Every row belongs to one group in each of 2 separate groupings. Each group adds its own fixed numbers to the row, and there is some noise. The rows also spread widely along 4 directions, which tell nothing about the answers.
In the rows, 128 means zero.
Some rows, each with its group in each grouping after it:
[161 110 128 146 145 121 206 122  95  75 118 149 164 136  92 119 155] : birib k_470
[ 92 143 136 148 120 158  71 125 135  99 150 127 105  86 147 112 109] : Tupas k_470
[167  93 108 147 128 129 216 143  74  60 114 115 150 161  75 109 153] : birib k_925
[ 79 144  92 132 178 140 163 145 137 161 108 176 151 164 130  96 114] : vuza k_250
[134 144 116 164  98 156 147 132  82  39 131  89 122 161  74 113 104] : Tupas k_847
[162 117 144  75 127 129 146 156 130 101 120  86 118 112 140 167 152] : senel k_679
[188 145 163 127 131 110 108  81 185 202 108 154 108 138 172  92 111] : momad k_847
[115 149 121 114 125 148 101 156 134  94 122  80  60  95 164 154 130] : senel k_250
[208 109 138  96 143 110 146 119 150 152 108 124 134 116 167 121 161] : momad k_925
[148 120 122 117 142 117 139 122 120  96 126 109 132 126 117 127 141] : vuza k_679
[ 67 132 136 147 149 164 127 152 158 165 132 155 143 162 130 111  85] : vak k_847
[ 45 126 126 117 153 149 105 146 159 161 157 139 133 118 140 141  98] : vak k_679
[189 104 153 129 122 124 191 134 100  63 112  89 143 177  91 145 146] : vak k_847
[191 137 175 170 122 111 104  59 186 206 123 164 105 150 180  70 109] : vak k_847
[242 130 147 166 110 105 143  63 113 111 104 119 111 129 140  85 149] : momad k_925
[134 137 136 124 133 149  83 123 123  66 146  84  99  55 152 155 122] : momad k_470
[103 148 143  99 137 132  75 127 204 215 128 150  83  98 195 121 122] : senel k_679
[ 97 122 105 129 158 157  96 158 144 140 132 126 114 121 162 113 129] : vuza k_925

New rows, each followed by its group in each grouping:
[204 109 155 117 113 135 107 112 119  43 132  70 102  82 139 140 165] : Tupas k_470
[107 110  95 149 132 159 159 158  77  64 141  95 123 123  96 128 135] : birib k_925
[217  96 144 120 113  91 189  90 111  84 115  95 125 132 100 139 165] : birib k_679
[ 94 126 103 127 156 135 164 143 162 178 114 170 124 140 148 120 130] : birib k_250
[109 116 114 122 145 143 136 138 148 132 128 118  89 103 160 142 138] : birib k_250
[ 89 146 134 176 141 135  99  91 155 176 141 192 109  95 162  79  95] : birib k_470
[104 131 130 139 148 116 160 112 150 189 131 177 164 167 123  95 109] : vak k_679
[170 109 128 147 137 121 224 128 113 125 109 165 165 187  81 101 132] : birib k_847
[191 141 145 135 129 128 161 126 102  69 107 113 123 113 121 126 150] : senel k_470
[148 121 128  98 149 141 169 151  95  40 120 105 165 103 101 163 138] : momad k_470
[139 107 144 113 129 122  93 107 174 151 141 105  82  84 157 142 140] : birib k_679
[108 100 138  97 164 149 104 154 188 193 134 145 132 124 197 119 147] : vak k_925
[190 113 126 110 137 128 191 154 110 119 101 125 140 159 132 104 170] : senel k_925
[188 150 136 148 126 102 144  71 138 152  96 133 101 126 155  98 135] : momad k_250
[ 61 131 112  95 159 168 110 184 181 198 134 167 112 117 185 111 113] : senel k_925
[168 149 139 145 130 113 163 101 136 166 105 163 153 169 115  90 101] : momad k_847
[135 167 148 187 108 134 126  92 145 195 113 179 101 166 143  53  83] : senel k_847
[ 93 134 112 163 151 121 189 100 143 197 126 218 166 175 100  64  98] : birib k_679
[132 175 138 192 128 134 146  90 117 149 115 197 133 140 122  52 106] : senel k_470
[ 77 136 136 160 111 157  68 134 142 111 156  93  89 117 141 139  84] : vak k_847
[149 102 145  79 138 124 133 134 181 166 129 124 135 127 151 123 151] : Tupas k_679
[124  92 109 122 156 140 170 146 138 145 122 152 147 139 128 105 142] : birib k_925
[144 135 112 153 165 127 195 138  83  64 109 166 190 168  78  91 134] : vuza k_470
[ 90 155 105 142 125 146 108 136 105  84 135  94  95 110 123 143  96] : momad k_250
[126 144 136 175 128 135 135 103 101  89 132 139 140 134 114  99 118] : vak k_470
[100 147 116 122 129 138  72 118 154 136 128 101  75  76 175 154 119] : momad k_250
[133 153 110 212 131 137 126  93  94 113 123 156 126 156 120  57 108] : vuza k_925
[127 155 136 167 117 140 112  96 141 155 122 144 112 137 128  97  76] : momad k_847
[ 85 147 122 167 125 128 132 103 147 185 134 186 143 154 117  58  91] : Tupas k_679
[189 127 167 159 134 118 118  72 133 115 126 130 123 115 156 100 139] : vak k_470
[163 136 139 101 166 115 170 113 156 162 107 190 183 128 142 106 136] : momad k_470
[190  83 126  77 155 114 193 150 141 100 105  93 120 128 139 166 183] : birib k_250
[126 131 120 128 157 140 162 140 132 147 109 162 164 176 120 106 112] : vuza k_847
